The rows of a group lie close to one hidden flat surface of 13 dimensions, which may be shifted away from zero. Surfaces can cross.
Known rows, each followed by its group:
[-11  -6  -3  -2   7   6   4  -7   7   8  -4 -12   4  -7   5 -19  -1 -14
   8  -5  -2  -6   3   5  -3] : (1)
[  6  -3  -9   1 -13   3  -3 -13   7   4  -5  -5 -17  -9   9 -14  10   2
  10  -2  -5  -4  -9   3   1] : (2)
[  7   1   4   1  -1  -4   3 -10   4   2  -4   1  -3  -2 -14  -1   7  -1
  15  -7  -2   0 -17  -5  -5] : (3)
[ -3  -7  -9   1   7   8 -12  -8   5  -1  -5   4  -7  -4  12  -5   4 -12
  10 -12  -7 -11  -9  -5   7] : (3)
[ 16   1 -12  -1   4   0   4  10   5  -2 -11  12  -7  -3   1   6   0   6
   2   9 -17   9  -4   2   7] : (3)
[  6   3  -6  -3   0  -3   2   8  -1  -6   0  -7  10   9   1   6  -2   4
  -5   2   7 -12   8   0  -1] : (2)
[-17  -1   7   7  -6 -11  11  -5  -4   5  10   5   5  -6 -11   4   4 -10
  -1 -11  -3  -7   2  -4  -4] : (1)
[ -4  -5  -5  -7   8  15   0  -4  -4   1  -1  -3   4   0  -1   7  -1  -2
   7  12  -8  11   5 -11   7] : (0)
[ -2  -1   4 -10  -4   0  -3   2 -10  19  -5 -14  -3   9  -3  11   2 -16
   3 -10  -8 -11  -3 -10 -12] : (1)
[-12   1  12   0  -6  -2   1  -7  -4   2   6  -5   3  -4 -11  -6  -1  -4
  -2   8  10   6   3  -1  -1] : (3)
[ -8   5   2  -6  -3  -6   3   2   1   1   4  -5   1   0 -10  -3  -1  -8
   3  -5   1   3   0  -3 -11] : (3)
[-11  17  -5  -1 -14   1   6  -7  17  14 -11  -2 -18 -16   2 -13  -2   4
   3   2   7   6   2  -6   3] : (1)
[ -4   3  -1  -4  10   2  -6   8  -1  -6  -4  13  -2   0  -3   7  -4  -6
  -6   1  -2   9  -5 -10  11] : (3)
[ -5  -8   7   7   0   1  -5 -10  -4  -6   9   5   1  -5   2  -5   4  -4
   2  -1  -3   2  -4   6   1] : (1)
[  7  -5   7   1  16  -4  -6  -4   8  -2  -8   8   3   2  -9   4  -6  13
  -1  -3  15   0  -9 -14  16] : (2)
[ -6   8  18  -3   8  -6  10  -5 -13   5   1 -21   6  17  -2   5   3  -5
  -7  -7   9   1   3 -10 -10] : (2)
[  9  -7 -12   1  10   3  -4   1   3  -1  -9   2  -2   2  12   3   1   1
   1   7  -8 -11   2  -3  14] : (3)
[ -1   4  -5  -2   8   5  -7  -5   2 -10  -5  -9  -1   5   9  -8  -1   0
   3   8  10  -6   3  -8   9] : (1)
[ -4   1   1  -1   0  -2   5   2  -2 -12  11  10  10   1  -7  15  -1   1
   1 -14  -3   8  -1  -6  -7] : (0)
[  8 -18   5  -6  -1  -8  -2  -6   4   4  -1  -6  -1  -4  -1  -7   2  -7
  -4 -15  -5  -1 -12   7  -5] : (2)
[ -3   1   1   1  -2   1  -4  -3 -10   5   1   0  -8   4   1   8   5  -2
   1   4  -6  -4  -1 -10   3] : (1)
[  6   1 -10  -5  -5  -5  -1   5   1  -7   4  -6  -6   1   3  -5   0   2
   6   5  -7   0   2   1  -8] : (1)
[ -6 -13  -7   6   4   2 -11   3   8 -14   5  28   5 -15   1   1  -6  -3
  -3   2  -4   0   0   5  17] : (0)
[ -8   1 -12  -2  -9   6 -10   1  16  -2  -4   9   1 -18  -7  -7 -10   4
   7  22  11  -6  11  -3  14] : (3)
[ -2   3  -8 -16 -11   3   1   9   2   7  -3 -15   8   0  -6   8  -6 -16
   3   5  -4  -9  14  -2 -13] : (2)
[ 10  -7  -2 -10   4  -2   0   0   0   0 -11  -7   7   5 -13   3   6 -15
  -2  -5   1 -10 -10  -4   7] : (0)
[-23   9   4  -3   0  -6  10  -4  -1   8   3  -8  -2  -2 -13 -13   0  -5
   0  -3  12   6   2 -15  -1] : (1)
[ -7  -5   0   5   9  10   2 -10  -3   4   0  -9  -1  -1  16  -8   0   4
   4  12  -3   0  10  -1   6] : (1)
[ -1  11   0   0   7  -1  19   0   5   4  -6 -14   1   2   7  -5  -1   4
   4   2  -3   7   9   0 -10] : (0)
[  7   0   9  -1  11   4 -15   0  13  -6 -14  14  -1  -5   6   7  -9  -1
  -8  -8   8   2 -10   0  11] : (2)
[ 10 -15   4  -6  18  -2  -1  -3  13  15 -13 -16   4   2  17  -4 -14   6
   1  -8   1  -7   5  -2  -5] : (2)
[ -2   6  -3   2   1 -14  22  -2  -2  -9   5  -9  10   3   1   2   6   1
  -5   2  -2  -5  12  -1  -1] : (3)
[ -4 -14 -11  -7  -5   2   3  -8  14  -3  -2  -1   5 -20   2  -8   0 -14
   6   0  -9  -3   5   4   4] : (0)
[ 12  20   4  -4   5  -8   3  -7  10 -17 -13  -5 -11   3  -3  -6   6  -3
   5   1   4  11 -16  -6   0] : (1)
[  3  -7  13  -4   2  11  -8  -3   5  14 -11 -10   4  -2   7  -1  -9  -3
  -7  -1   9  -1   2   7   0] : (1)
[  5 -12  14   1   0   4  -5  -7  -2   3   1   7   2  -6 -11   5  -3   8
  -3  14   3  15  -3   2   9] : (0)
[ -6 -16   4  -4   0   3  -6 -12 -13  -3   9  -7   6   2  -2   5   6  -8
  -4   5   1  -5   3  -8  10] : (0)
[  2 -12  -4 -14  15  21 -11  13  -8   5 -10  -3  14   9  -1   9  -5 -19
  -5  -4  -4  -1   0   1   7] : (0)
[  4   9  -9   1   2  -5  10  -9  13  -8  -4  -3   4   0  -4   4   3   5
  14  -5   4 -10   0 -14   0] : (3)
[  9   6 -12  -8   3   2  10   4  16  -7  -6  -2   2  -4   5   8  -4   4
  10  -4 -12   9   3  -6 -10] : (3)
[  3   3   1  -5   3   3  -9   8  -6  -2   1   0  -4  10   8   8   0  -6
   1 -12  -7   3  -7  -1 -11] : (0)
[  3   2  -6  -1  -2   3 -11  -6 -12  -5  -4  -5 -14   8  19  12  13 -15
   0  -1 -16 -17  -4  -9   6] : (1)
[-12  13  -3  10  13  -2  -2   6   9  -1  -3  13   5  -1 -11  -5 -10   6
   7   8  16  -8   3 -10  11] : (0)
[ -4  -1   1  -2   8  -8  10 -11  -5  -9   0  -8  -1   3   1  -1  12 -12
  -1  -4  -7  -1  -3 -11   4] : (0)
[  2   1  -8  -9   0   6 -11   1  -2 -13  -3  -8   2   6  13   7   1 -13
  -4  -1   1 -12   4  -4   4] : (1)
[ 15   7  -4 -15  -3  -3  -3   2   8 -17 -11  -5  -6   0  11  10   1  -8
 -10   1  -6   6  -3   0   1] : (3)
[-11   3   7   6 -14  -9   0  -8  -6  -8  16  -6  -3   0   6 -10   5   2
  -9  -7  11  -5   4   6  -5] : (1)
[  8   3   0  -9 -17   0  -4   1   4   7  -5 -10   0   0  -6   7  -3   3
  -1   7  10  -7   5  -3  -2] : (2)
[-15 -10  -7 -11 -12   4   0 -12   8   5   2  -3   0 -18  -8  -5   1 -12
   6   2  -3   1   4 -10   5] : (2)
[ 6  3  7  8 13  0  1 -1 -4  1 -1 -3  3 14  8  2 -2 15 -1 -5 10 -3  0 -1
 -1] : (2)
[  7 -16  -8   2   4   0  -6  -3  -8  -9   5  11   1   2   0   8  11  -6
   2  -5 -13  -9 -10  -2  11] : (0)
[  7   0   0  -4  -2  -1  -8  -1   7 -15  -1  11   2  -1   3  14   0  -6
  -5 -20   0  -2 -10  -3   1] : (3)
[-11 -10   0  -1   9  -6   4  -3  -1  -6   5  -2  15  -2  -2   0  -1 -10
  -6  -3   4 -11   7  -3   8] : (0)
[ 14  -6  -9  -5   6   0   9   5  -1  -2  -5  -4   1   4   6   7   3  -1
   2   4 -19   4   1   2  -3] : (3)
[ -1  -5   6  -7   1  13  -4  -4 -11   0   8 -10  -2   5  16   8   0  -2
   0  -5 -12  17   3  -1 -14] : (2)
[  5   4 -12  -9   3   8   8   2  -6 -16   1  -3   3   7  11  18   5  -2
  -3   1 -13  10   7 -10   1] : (0)
[  1 -12   0  -9  14  -8   5  -4  11  -9  -4 -12   8  -2  23  -3  -6  -9
 -13 -17  -2  -4   6   2  -1] : (2)
[-18  10   0   4  -8   9   3 -11   4  -1   1   1  -1 -11   4  -3   3 -10
   4   0   5  -1   7  -3   2] : (2)
[  1  11 -10  10  -1  -5  17  11   6  -3   0  -7  15   2  11  -9  -1  -3
  -1  -1   1 -17  16  21 -11] : (2)
[-11   2   0  -6   0  10  -6 -14   3 -11   2  -2   2  -5   4   4   0  -5
   4   4   5   4   4 -16   9] : (3)

New rows, each followed by its group:
[  9   7   1  -2   6   2   5  -3   8   8 -13 -15   4   5   1   2  -3   2
  10   3   2  -5   2  -6  -7] : (1)
[ -6  -7  -3  -2   4 -10   6  -3   3  -8   7  -6   8  -4   8   3  -7   5
  -4   9  -1  -3  18  -6   2] : (0)
[  2 -12  -5  -5  -3   1   4  -3 -10   3   6  -5   0   2 -14  -5   9  -3
   6   4 -10   5  -6  -2   0] : (2)
[ 10   0  -2  -1 -23   1   6 -13  12 -17  10   3   4 -11   7  12   7   6
   7 -17  -7   6  -3   7 -15] : (3)
[ -3 -10   2   5   6  10  -4 -17   9  -5  -1   9   5 -10   5   4   0   2
   9  -8   0   0  -5  -7   9] : (3)
[ -3   2   6  -3   8   4  13  -7   0   2  -3  -7   4  -3  -2   3   4 -13
  10  -2 -15  12  -2  -3 -10] : (1)
[-16   2   5   5   8   6 -10  -4 -12  -8   8   7  -5   5   7   0   5 -10
  -2  -4  -2   4  -4  -7   5] : (0)
[ 0 -2  9 -2 -1 17  8 -1  0  8 -1  0  8 -5  0  4 -4  5 -4  6 -1 23  6  9
 -3] : (0)
[  2  -7  18   3  -3  22 -13 -12   1  18 -10   9  -2 -10   2  14  -2  -6
   6  -5  -4   7 -11   3   1] : (1)
[ -5  12   2   2  11  -7  15   0   2 -13   2   3   5   5   9  14   0   5
  -8 -14   1   8   5 -12  -1] : (3)
[  0 -10   1   9   2   1 -14   2   1  -3   4  20   0  -6  -1   0  -4   3
  -2   2   1  -4  -4   7  11] : (0)
[-11   4  -5   1   2  12  -8   1  -2  -9   3   8   0  -2   9   0   0  -9
  -1  -3  -2   1   1   0   5] : (0)
[ 4 -9 10  5  8  5  2 -8  2  9 -2  1  1 -1 11  5 -4 11  0 -8 -3  6  0  1
 -2] : (3)
[ -3  -8   7 -13   0  -1 -15   1  -1  -8   2  -3   5  -1  -1   9  -9  -8
 -10   5   7   2   4  -7   4] : (0)
[ -9   1  16   4  11  -5   4  -9  -1  14  -2 -11  -2   0  -7 -10  -4   4
   6   9   9   6   3  -7  -5] : (0)
[  5   2   5  -4   6   2   4   1   5  12 -10 -11   1   1  -3  -3  -5   2
   4   5   2   4   0   1  -7] : (0)
[ 11  -1  -4   3  -7 -11   4   2  10  -5  -1   8  -1  -9   0   3   0   2
   3   2  -8  -2  -2  10  -4] : (1)
[ -7  15   0  -1 -18  -5   3  -8  16 -15  -3   4  -6 -16   9  -5   3  -9
 -12  -9  10   0   0   7   3] : (1)
[  4   2   7  -3  -2   1 -14  -3   3  -1  -5   5  -4   0 -13   1   1  -7
   5  -8   8  -2 -17  -4   1] : (1)
[  7  -3   3  -1  10  -2 -12   6  -4   7  -9   4  -7   7   2   3  -2  -2
  -7  -3   0  -7  -9  -2   7] : (3)
[-3  3 -2  2 -3 -2  3 -6  0 -4  5 -2 -3 -2  4  1  1  4  6  2 -3  0  4 -6
 -4] : (0)
[ 10   7   4  11   6 -11  13  -8   6 -11   2   3   8   0  -7   4   3   8
  16   2  -2  -2  -3   0  -8] : (1)
[  1  12   8  -5 -11   1  -8 -11   7   5  -5 -11  -9   1  -8  -1  -1   1
  16  -6  12  -1  -9 -13 -12] : (3)
[ 11  -5  -2   9   8 -17  18  -3   2   5  -6  -3  -6  -4   8  -5   7   1
   6  10 -25  -4   1   7  -3] : (1)
[ -5   2  -2  -4  -5  -4   1  -2 -12  13  -1 -12 -20   5   7  -4   7  -5
  -2   3 -12   0  -1  -9  -4] : (1)
[ -3  13  -2   0   4   9   7   5  11   6 -12   0   2  -7   1  -1  -4 -11
  10   4  -8   6   3   5  -8] : (2)
[ -6  -9   0  -4   1  -3  -8 -13   1  -7   4   1  -9  -9   2  -2   3  -5
   8   5 -11   4  -4 -10   4] : (0)
[ -1  -4   0   9   4  -1 -13   3  -1   2  -1   5  -2   2   6  -7  -3   3
  -2   7   8 -16   1   6  10] : (0)
[  2   4 -11  -8  -4  19  10  -2   9   1 -11  -7   5  -8   4  -1   5  -9
   3   2  -7   8   4   5   2] : (0)
[ -9  -9  -1   0   1   3  -3  -2  -3  23  -5  -5  -3  -1  -2  -3   1 -11
   7  -5  -7 -16  -1  -5  -1] : (1)
[  1   0   1   5  21  -1   5   5  -3   5  -6  11   1   6  -5   8  -3   5
   1  -2  -5   5  -6 -11   8] : (3)
[ -6   3  -6  -8 -10  12   0  -8  -1  -7   4  -4  -1  -5   5   5   5  -5
   5   1  -5   9   4  -6  -3] : (0)
[ -3   1  -2   4   5   0   4  -3  -4 -10   3   8   7   2  -5   6   6  -2
  -2  -1   2  -3  -2  -5  12] : (0)
[  3   7   5  -4  11   1  -4   8   0   3 -13  -2   5   8  -7   6  -4 -11
  -2   1   6  -8  -3  -4   3] : (2)
[ -5   3   7  -7  -3   4  -6  -3   5  -1  -5  -2   5  -5 -12   1  -5  -8
  -4   6  15   2   0  -5   7] : (0)
[-14   7  -1   9   1   4  -7  -3  -1  -4   5   9  -3  -2   6  -9   2  -4
   4  -3   6  -6  -1   0   4] : (0)
[-12   6  12   3   3  13  -9   5 -13   3   3  -5   4   9  12  -1  -5  -4
 -14   1  13   2   9   7  -1] : (0)
[  5   1   3   6   3 -16  -1  -2  -1  -2  -4   9 -12  -2  -5   0   6  -1
  -4   4  -4  -5 -10  -4  10] : (1)
[ 10   0  -1  -1  -9  -3  13   4  -9 -10  10   1   0   2 -10  -1  12  -2
  -1  -1 -14  19  -8  14 -12] : (2)
[-20   7   4  16   6   9   4  -2  -6  -3   5   9   5  -2  13 -14   6 -11
 -10  -9   6  -4   3  16   8] : (0)
[-6 -4  6  4  0 -5  1 -1 -3 14 -3  6 -1 -3 -7 10  0 -3 -1 -1 -3 -8 -1 -7
  5] : (1)
[  3   1   5  -6   6   6  -8   4   5   9 -12  -6  -4  -1   4  -5  -8  -4
  -1   9   3   4   0   3   0] : (0)
[ -6  14  -4  -3  -4   3   5   3  -2  -7   5  -2  12   8 -11  13  -1   4
   4  -3  11  -2   7 -14  -4] : (0)
[  1  -4  -6  11   7   1   2  -7   6 -11   3   8   7  -6   6   0   1   4
  10   8  -5  -7   5   2   7] : (1)
[  4   1   4   1  -6 -11   6   5  -2   7   3   1  -2   2 -10   9  -3  11
   2   6  -2   1   2  -5  -7] : (1)
[ 5  1 -3  1  4 -3  1 -2 10 -5 -9  1  3 -4 10  3 -4  5 -8  6  6 -8  7 -1
 13] : (3)
[ -4   3  -8   3  -1 -15  14  -1   1   1   4 -14   3   2   2  -8   4  -5
   7  -6  -4 -17   7   0 -11] : (1)
[ -7  -7  -3  -1   0  -3   0   5   4   9   0  -5   7  -5  -7 -10  -9  -2
   1   8   6 -10  10   3   0] : (3)
[ -2 -14  -5  -2  25  -4  -2  12  -6  -8   6   7   9   8   9  12  -9   0
  -2   0 -15   2   7 -10   4] : (0)
[-13  13   5   5 -10  -7   8  -8  -2   3   8   0   1   0 -15   5   7  -6
  13 -16   2  -5  -5 -11 -14] : (1)
[  6  -2  -1  -4 -12  -6  -2   3   2   4  -1   0 -10  -5   3   1   2  -4
  -3  -2 -10   0  -2   7  -7] : (1)
[-10   4  -9   0   4 -23   6   2 -11  -5   5  -6 -12   7  -3  -9  10  -7
  -5   4  -4 -12   1 -13   7] : (1)
[15 -6 -4 -4  0 -6 -8  5  7 -3 -6  0 -5 -2 -2 -7 -1 -1  3  4 -4 -3 -8  6
 -1] : (1)
[ 15   7  -1   3   6 -10   3   4  13   5 -15   5  -2  -1 -10   6  -8  17
   7  15   5  -3  -1  -9   8] : (1)
